There are 3 ways to turn a row about zero (a turn may also mirror it). The second row of each pair is the first, turned, with some noise. The first 21 pairs use one turn. New pairs use 2 turns, one after the other, and a turn may come again.
Known pairs, each followed by its turns in order:
| 10 | -3 | -4 | 24 | 13 | 55 |
|  10 |  14 | -22 |  39 | -39 |  18 | => M

|  21 | -24 |  17 |  36 | -31 | -23 |
|  40 |  27 | -22 |  -7 |  24 | -21 | => M

|  44 |  46 |   9 |   4 | -44 | -31 |
| -29 |  10 |  22 |  26 |  68 |  25 | => Y

| -3 | 15 |  1 |  2 | 40 | 62 |
|   0 | -24 | -21 | -18 | -25 | -64 | => J

| 72 |  4 | 29 | 12 | 11 | 46 |
|  17 |  13 | -20 | -71 |  27 | -39 | => J

|  18 |  26 |  -9 |   6 |  72 | -17 |
| -16 | -36 |  36 | -19 |   2 | -55 | => Y

| -21 | -14 |  -3 |   9 |   3 |   7 |
| -14 | -14 |  13 |  -6 | -21 |  -3 | => J

| -20 | -20 |   5 |  30 |   4 | -27 |
| -31 |  -2 |  35 |   1 |   9 |  15 | => J

| -30 | -36 |  -2 | -43 | -46 |  72 |
|  45 |   1 |  -5 | -33 | -93 |  10 | => J

| -21 |  -3 |  21 | -72 |  29 | -16 |
|  -2 |  -4 | -47 |  41 |  -3 | -60 | => Y

|   9 |   9 |  11 |  23 |  35 | -16 |
|  -4 |  15 |  -3 | -38 | -22 |  -8 | => M

|  -9 | -14 |   7 |   6 |   4 |  -1 |
|   0 |   4 |   2 |  -2 | -16 |  -2 | => Y

| -11 |  -1 | -12 |   3 | -23 | -23 |
|  14 | -14 |  10 |  -4 |  14 | -18 | => M

| -66 |  13 | -12 |  43 |  42 | -17 |
| -64 | -22 |  34 |  45 | -14 | -30 | => J

|  -8 |  24 |   3 |   7 |  67 | -17 |
| -36 |   9 |  14 | -40 | -48 |   0 | => M

|  -3 |   0 | -10 | -11 |   0 |  -4 |
|  -4 |   0 | -13 |  -1 |   8 |  -7 | => Y

| -26 | -27 |  12 |  22 |  42 |  11 |
|  17 |   0 |  14 | -13 | -48 | -21 | => Y

| -6 | 22 | 23 |  3 |  1 | 25 |
|  12 | -15 |  -3 |  -1 | -19 |  33 | => M

|  18 | -68 |  -4 |  -5 |  15 | -10 |
| -11 | -36 |   3 | -36 |  11 |  48 | => J

|  -5 | -10 | -19 | -55 | -24 |   2 |
| -21 | -23 |  20 |  32 |  46 |  12 | => M

|   5 | -57 |  62 |   4 | -72 |  18 |
|  42 |  29 |  -4 |  74 | -22 |  75 | => Y

New pairs. What belongs after each?
|  11 | -33 |  -2 |  17 | -10 |  11 |
|  -7 | -26 |  14 |  13 |  12 |  28 | => J M

|  -2 | -21 | -34 |  15 |  27 | -72 |
| -12 | -29 |  31 | -72 |  38 |   7 | => M M

|  -8 |   6 | -34 |  49 |  -9 |  10 |
| -21 |  26 |  -3 |  17 |  19 |  48 | => M J

| -26 |  44 |   3 |   5 |  -1 | -15 |
| -19 |  20 |   2 |   0 |  19 | -40 | => Y Y

|  -4 |  13 |   4 |  -3 | -40 |   2 |
| -20 |  35 |  -4 |   8 |  -1 | -12 | => M M

|   5 |   0 |  -2 |  -7 | -15 | -12 |
|   7 |   3 |   5 |   9 | -19 |  -5 | => Y M

| -35 | -18 |   4 |  15 |  -1 |  -6 |
|   5 |  27 | -13 |  -4 |  30 |  18 | => Y Y

|  -2 | -16 |  48 |  70 | -37 |   6 |
|  13 |  43 | -64 | -26 |  45 |  -2 | => M J

|  43 |   9 | -32 |  37 |  32 |   6 |
|   2 | -61 |   1 |   1 |  17 | -46 | => M M

| -27 |  21 | -21 | -12 |  -5 |  17 |
|  24 |  29 |  14 |  12 |   5 | -11 | => M M

|  -4 |  14 |   5 | -43 |  -6 | -20 |
|  21 | -10 |  -6 |  12 | -30 | -27 | => M Y

|  -8 | -10 | -24 | -12 |  26 |  -4 |
|  28 | -16 |  22 | -15 |  -2 |   5 | => M M

|  19 |  17 | -10 |  71 |  27 | -22 |
|  34 |  40 | -13 |  52 |  -8 | -23 | => Y Y

|   9 |  13 | -49 | -17 |  -2 | -27 |
| -20 | -40 |  20 |  37 |  -6 |  25 | => M J

| -25 |  -4 | -59 |  -2 |   2 | -17 |
|  -8 |   7 | -64 | -11 | -12 |   0 | => Y Y

|  0 |  3 | 40 | 14 | 12 | 47 |
|  12 |  -6 | -45 |  40 |  -1 |   7 | => M M

|   4 | -29 | -72 |  25 |   2 | -15 |
|  19 |  30 | -45 | -58 | -19 |   6 | => J Y

|  36 | -18 |   0 | -21 |  16 |   9 |
|   4 |  35 |   7 |   3 |   8 | -16 | => Y M

| 72 |  4 | 42 | 15 | 33 | 20 |
| -32 | -66 | -25 |  44 | -11 |   1 | => M M

| 72 |  0 |  3 |  5 |  8 | 21 |
|   2 | -34 |  14 | -61 |  22 |  -2 | => Y J

|  25 |   3 |   5 |  67 | -31 | -19 |
|  77 |  37 |   2 |  13 |   4 | -17 | => Y Y

| -10 |  14 | -19 | -66 |   2 |  -1 |
| -53 | -34 |  -2 | -37 | -12 | -10 | => Y Y

|  -9 | -24 | -11 |  23 | -18 |   3 |
|  27 |   7 |  15 |  10 | -26 | -12 | => J J

|   8 | -13 | -23 | -13 | -26 |  48 |
| -50 |  22 |   5 | -17 |  -6 | -21 | => M J

|  16 | -15 |  52 | -33 |  -6 |  16 |
| -16 |   1 | -11 |  20 | -39 |  42 | => M M

| -16 |  13 |   2 |  16 | -54 |  18 |
|  -7 | -56 |  30 |   1 | -12 |  24 | => M Y

|  -2 | -29 |  38 | -13 |  -9 | -12 |
|  3 | 34 | -4 |  0 |  4 | 42 | => J M

|  4 | 48 | -8 | 22 | -3 | 62 |
|   5 |  -6 | -23 | -31 | -10 |  70 | => M Y

| 10 | 72 |  1 | 18 |  2 | 10 |
|  28 | -44 |   1 |  17 |  34 | -21 | => Y J

|  -5 |   9 |  65 | -43 | -25 |  20 |
|  -7 |  45 | -54 | -31 |  41 |  32 | => J M

